There are 9 hidden switches. A switch that is on adds its own fixed numbers to the row, and there is some noise. The rows also spread widely along 13 directions, which tell nothing about the answers.
In the rows, 128 means zero.
Known rows, each followed by its switches (1 for on, 0 for off):
[121 113 118 122 114 123 122 133 120  93 105 138 159 152 132 114 130 119
 127  90 149  66 126 114  84  99 158 122 112 134 160  89 108 119 113 109] | 0 0 0 1 0 0 0 1 1
[ 95  72 138 184  86 187  99  97 111 118  71 136 137  94 127  81 127  83
 150  58 128 160 166 121  72 119 225 140 134 142 164 136 109 117 177  70] | 0 1 0 0 1 1 1 1 1
[128 157 148 118  94 134 100 130 114 116 115 148 112 118 142 115 114  83
 133 112 114 102 159 111 109 121 118 117 123 116 125  98 107 112 135  80] | 1 1 1 0 0 0 1 1 1
[128 129 190 145  93 147  93 144  81  87 107 146 133 116 160 120 133 108
 128  85 125 147 143 114  50 128 166 112 147 127  96 101  94  95 113 140] | 0 1 0 0 1 1 0 1 1
[103  90 135 117  92 150 141 128 126  81 128 179 169 108 118  94 118 126
 122  73 149 109 175 107  85 133 166 106 164 121 101  85 107 111 135  82] | 0 0 1 0 0 0 0 0 1
[123 111 122 102 118  89 112 154  99 103 146 109 146 150 114 123 113 125
  95 122 152 100 122 105 165 125 112 110 113 133 121  60 100 110 110 135] | 0 0 1 0 1 1 0 0 0
[ 84 100 145 138 123 136  89 144 126 150  83  82 134 173 111 111 119 129
 134  86 141 173 117 130 179 124 100 148  81 165 176 104  94  91 137 119] | 1 0 0 0 0 0 1 1 1
[206 109 127 115 100 176  94 102  82 146 111 102 169 122 158  80 104 135
  84 125  82  59 183  91  77 160 179 139 123 129 129  87 126 129 123  78] | 0 1 0 0 1 1 1 1 1
[186 131 145 142 108 200  88  94 115 130  89 144 129  95 179  81 122 106
  99 109 101  96 132 111  39 159 126 157 141 129 100 132 136 157 126 112] | 0 0 1 0 1 0 1 1 1
[ 99  89 126 151 115 176 119  87 127  96 112 165 134 106 158 118 105  45
 132 131 124 126 180 119   8 174 172  76 157 153 107 106 114 103 136  51] | 1 0 0 1 0 0 1 1 1
[100 111 131 106 118 131 141 121  98  86 114 174 123 168 139 115 143  99
 117  94 163 106 111 114  77 116 122 130 129 136  91  97  93 113 104 159] | 0 0 0 0 1 0 0 0 1
[123 155 199 132  94 173  77 133 109 113  85 190 125 114 162  93 161 103
 149  56 132 164 131 139  45 139 137 168 161 134  71 134 114 129 111 153] | 0 0 0 1 0 0 1 1 0
[151  54  86 137 149 140 150  88 110 147 133  96 147 124 113 104 129 108
 102 111 138 118 129  91 149 146 160 145 140 154 125  90 110 126 147 112] | 0 0 0 1 0 0 0 0 1
[141  89 142 150 131 116  77 134 108 128 116  98 172 152 137  83 116 152
 113  69 154 118 100 116 180 114 148 163 100 155 141 101 115 136 129 148] | 0 0 0 0 0 1 0 1 1
[144 127 169  84  55 138 117 148 145 148 133 138 166  40 102 127  65 123
 116 158  95  94 187  54 118 173 139  72 163  78 143  67 132  86 147  47] | 0 0 0 0 1 0 1 0 1
[120  93 122 144 133 101 127 115 120 117 138 104 113 126 137 147 111  63
 115 157 136 118 125  95 114 144 138  88 122 141 127  80  98  95 128  89] | 0 0 0 0 0 0 1 0 1
[103 171 149 131  99 143  68 147 108 112  68 123 105 176 145 105 123  96
 152  93 110 106 146 149  97 117 126 146  67 141 177 125 110 106 135  72] | 1 0 0 1 1 0 0 1 1
[ 56  97 134 142  90 144  66 104 148 132  97 149 182 149 132  67  88  95
 147  83 162 131 159 127 144 141 158 136  92 166 164 103 120 119 164  45] | 1 1 0 0 0 0 1 0 1
[112  94 132 121 128 142 101 104  86 113 128 147 154 163 142  90 117  93
 113  90 144 128 167 116 108 131 168 121 119 163  92  78  95 107 120 116] | 1 0 0 1 0 1 1 1 1
[124  86  82 125 115 119 114 140  75  87 123 104 153 175 120  87 137 142
  97  81 135  73 149 145 142 115 132 127  93 133 144  84  97 154 139 109] | 0 1 1 0 1 1 0 1 0
[109 130 128 117  67 163 120 164 100  75  84 132 157 131 121 109 136 138
 129  87 103  90 165 141  67  91 137 109  97 102 180  89  93 135 140  73] | 0 0 0 1 0 1 0 1 1
[165 126 156  93 111  73 133 187 105  85 140  97 152 118 118 154 114 174
 132 125  99  28 182  92 105 146 171  92 131  91 168  58 108  92  94  45] | 0 0 0 0 1 0 1 0 1
[ 79 121 133 131 117 103  91 138 118 114 119 160  98 129 121 112 116  74
 126 103 161 143 122 131 161 126 105 106 112 144 130 114 113 114 155 114] | 0 0 1 1 1 1 1 1 1
[121  84 115 106 125 159 131 124 123 146 117 136 135 120 110 113 119 125
 101 120 124 140 133 115 136 179  81 112 150 142 116 107 129 111 157 129] | 0 0 0 1 1 0 0 1 1
[137  95 161 131 121 178 123 173 119 123 102 103 123  71  99 113 152 184
 140  68  73 163 187 152 129 200 100 151 165 115 125 130 127 140 165  61] | 1 0 1 1 1 0 1 0 0
[126 152 100  72 100 131 122 113 117 149 120 170 117 137 115  97 118  82
 111 125 127  67 136 103 152 103 113 142 104 125 136 100 121 134 152  91] | 0 0 0 1 0 1 0 0 1

New rows. What belongs after each?
[ 87  91  72 112 118 123 125 125 116  91 106 128 147 195 119 110 121  97
 110 120 158  70 132 139  95 126 128 107  89 157 166  83 106 121 120 100] | 0 0 0 1 1 0 0 1 0
[121 126 113 117 115 143 118 131 124 116 102 132 122 142 118 109 139 106
 120  91 138 101 131 129 107 115 129 140 126 140 143 102 113 116 121 113] | 0 0 1 1 0 0 0 1 0
[124 133 156 103 126 124 124 144 112  99 112 151 111 143 140 137 151 113
 134 107 137 103 124 122  69 140 121 138 144 131 103 106 107 107  88 137] | 0 0 0 0 1 0 1 0 0
[155  91 114  95 139 130 129 117 112 113 141 131 163 166 134 104 121 134
 108 111 129  62 181 103  88 162 189 128 149 157 102  67 116  89  90  82] | 0 0 0 0 0 0 0 0 0
[ 81  85 109 147 113 113  96 113 107 101 124 156 141 151 138  89 110  84
 108  95 184 136  99 134 163 132  86 115 113 151  99 108 110 145 162 144] | 0 1 1 0 1 0 0 1 1
[110 142 149  94  99 178 112 122 118 143  97 173 115 114 112  96 134  98
 149  88 107 131 185 130  98 167 134 154 148 125 111 123 125 116 149  68] | 1 0 0 1 1 0 1 0 0
[102  85 100 147 131 110  98 132 103 109 121  92 143 167 141 119 115  97
 100 134 143 113 116 140 130 129 105  98  77 163 157  85 100 133 138  99] | 0 0 0 1 0 1 1 1 1
[121 127 166 103 103 148 121 153 138 126 110 142 135  99 116 144 130 120
 135 113 122 132 155 103  77 154 131 108 165 126 130  88 112  79 107 106] | 0 0 0 1 0 0 1 1 0
[ 85  98 144 127 105 135 132 117 104  82 110 183 140 125 133 106 140  92
 140  81 161 125 142 113  63 124 162 122 144 131  97  97  97 118 120 122] | 0 0 0 1 1 0 1 0 1
[131 113 125  93 111 138 119 119 126 148 108 133 148 135 118 119 114 115
 104 128 149  97  98  93 126 133  98 129 126 127 134  85 118 122 111 160] | 0 0 0 0 1 0 1 1 0
[126 140 147 119 125 124 121 145 107  97 111 157 109 135 139 136 150  99
 138  93 131  98 137 120  76 110 153 122 135 140 135 109 105  96 115 110] | 0 1 0 1 0 1 0 1 1
[136 100 113 157 119 124 137 148  67  87 121  79  91 121 121 133 166 105
 119 101 102 124 120 139 119 114 125 127 111 104 130 109  87 156 149 117] | 0 0 0 0 1 1 0 0 0
[ 94 134 170 140  78 117  63 155  90 111 115 120 155 125 124  89 105 104
 140  83 133 152 139 128 155 123 141 135  91 123 123  85 101 129 142 108] | 1 0 0 1 1 1 0 0 0
[139 122 164 152 127 156  94 126 121 134  82 115 104 118 149 112 145 117
 134  90 126 138 126 121  94 148 140 170 131 156 143 131 115 103 123 100] | 0 1 1 0 1 0 1 0 1
[157 121 171 122 138 149 127 138 138 116 104 159 120  81 147 137 141 132
 140 102 126 101 117 103  63 163 142 142 177 134 119 129 140 110 113 115] | 0 0 0 1 1 0 0 0 1
[ 75  59 100 146 126 162 105  90 115 104 110 146 132 160 140 106 108  56
 110 126 149 151 160 139  61 179 160  88 135 184 110 103 111  94 134  86] | 0 0 0 0 1 1 1 1 0
[ 78  61  83 134 153 104 136 100  89  69 128 141 146 186 132 113 125  79
 119  96 185  85 116 126  98  98 155 102  94 162 136  83  87 139 113 136] | 1 0 0 1 1 1 1 1 1
[131 119 148 136 118 148  68 119 146 151  98 128 158 147 145  89  94 112
 124 108 137 117 147 108 119 160 163 140 114 173 153 104 135  88 130  79] | 0 0 0 1 0 0 0 1 1
[123 112 141 115  95 100 112 145  66  64 124 160 179 169 144  90 140 145
 134  58 152  62 175 124  82 106 186 127 116 116 109  67  87 134 106 117] | 0 1 0 1 1 0 1 1 1
[127  96 104 145 130 200 106  91  91 172  68  83 103 150 116  72 148 101
 120  79  96 156 148 134 147 131 145 202  77 161 169 136 107 137 170  84] | 1 0 0 1 1 1 1 0 1
[118 112 150 127  92 144 106 148  66  70 106 146 161 167 143  88 134 147
 113  62 133 109 157 135  83 109 153 127 111 123 106  89  88 128 117 136] | 0 0 0 0 1 1 0 1 1
[163 109 108 117 160 126 136 133 102 114 130 104  90 158 141 132 161 124
 123 120  82  72 182 143  87 175 144 137 136 143 118 111 117 122 119  42] | 0 0 0 0 0 0 1 0 0
[146  56  69 100 182  88 175 110  94 120 167 121 121 175 108 120 147 127
 104 104 148  70 136 109 178 147 134 130 146 149  92  87 107 123 133 118] | 0 0 0 0 0 0 0 0 1
[103 121  80 100  97 101  97 119 113 112 112 134 174 185 114  73 116 110
 113  87 170  49 124 125 164  72 127 146  64 134 167  70 101 162 128 108] | 0 0 1 1 0 0 1 1 0
[121 103 131 130 122 109  75 128 147 150 115 122 143  99 123 109  86 103
 118 127 151 105 120 103 174 148 131 117 113 159 182 109 144 111 157  78] | 0 1 1 1 1 1 1 1 1
[119 109 125 140  87 186 121 121 124 115  95 133 118  90 127 111 128  91
 107 122 119 146 120 123  77 150  89 125 140 119 115 114 119 138 151 116] | 0 0 1 0 1 0 0 0 0
[118  91 114 107 118 158  86  98 105 117 106 160 195 209 153  50 126 138
 107  61 167  90 155 137 100 137 156 170 114 171  87  91 111 140 103 138] | 0 0 0 0 0 0 1 1 0
[ 84 125 168 151  58 146  65 157 160 126  96 120 167  73 108 101  84 105
 138 100 143 164 138 105 129 122 161 114 116 140 187  89 122  91 147  67] | 0 0 1 1 0 1 0 0 0
[130 134 160 117 118 123  99 129 111 146 112 129 129 144 141 112 139 111
 126 100 139 122 117 102 133 120 126 157 120 141 122  96 103 102 114 130] | 0 1 0 0 0 0 1 0 1
[ 71 126 126  94  79 120 108 161 118 125 100 122 152 165  90 118 108 115
 119 119 146 128 139 121 146 124  93 103  92 127 161  70  97  91 132 121] | 0 0 0 1 1 0 0 1 0
[145 146 170 133 112 128  86 112 124 145 115 159 110 109 143  98 133  86
 151  85 140 118 123  96 115 128 173 175 150 134  98 123 126 117 115 116] | 0 0 0 0 0 0 1 0 0
[119 115 131 130 118 100 105 148 107 130 108  77 125 155 113 122 126 113
 133 115 128 106 136 112 138 129 152 139  86 140 177  78  94 103 115  88] | 0 0 0 1 1 0 1 0 0
[145 123 146 129 131 165 111 128  96 155 106 128  69 102 133 121 161  96
 127 112  83 164 162 130 117 179 116 148 147 140 106 146 125 111 170  78] | 0 1 0 1 1 1 1 0 1
[ 82 100 111 128 122 137  91 129 139 109  86 163 136 161 133  89 122 127
 139  83 153  88 128 157 132 147 103 140 107 148 159 142 138 152 162  81] | 0 0 0 0 1 0 1 1 1
[143 126 149 122 101  92 116 150 130 104 157 113 155  71 119 134  81 109
 123 137 122  83 142  79 144 130 132  82 131 102 141  61 116 115 131  68] | 1 0 1 1 0 0 0 0 1
[123 146 159 105 122 112 120 140 123 120 110 162 101 132 133 144 130  90
 130 116 155 109  90  95 100 115 110 121 139 132 124 105 113  92 105 167] | 0 0 0 1 1 0 0 1 1
[160  86 107 111 153 126 140 133 116 116 132 120 127 119 120 106 144 157
 113  86 113  73 156 121 146 147 137 147 142 140 134 113 125 139 144  70] | 0 0 1 0 0 1 1 0 1
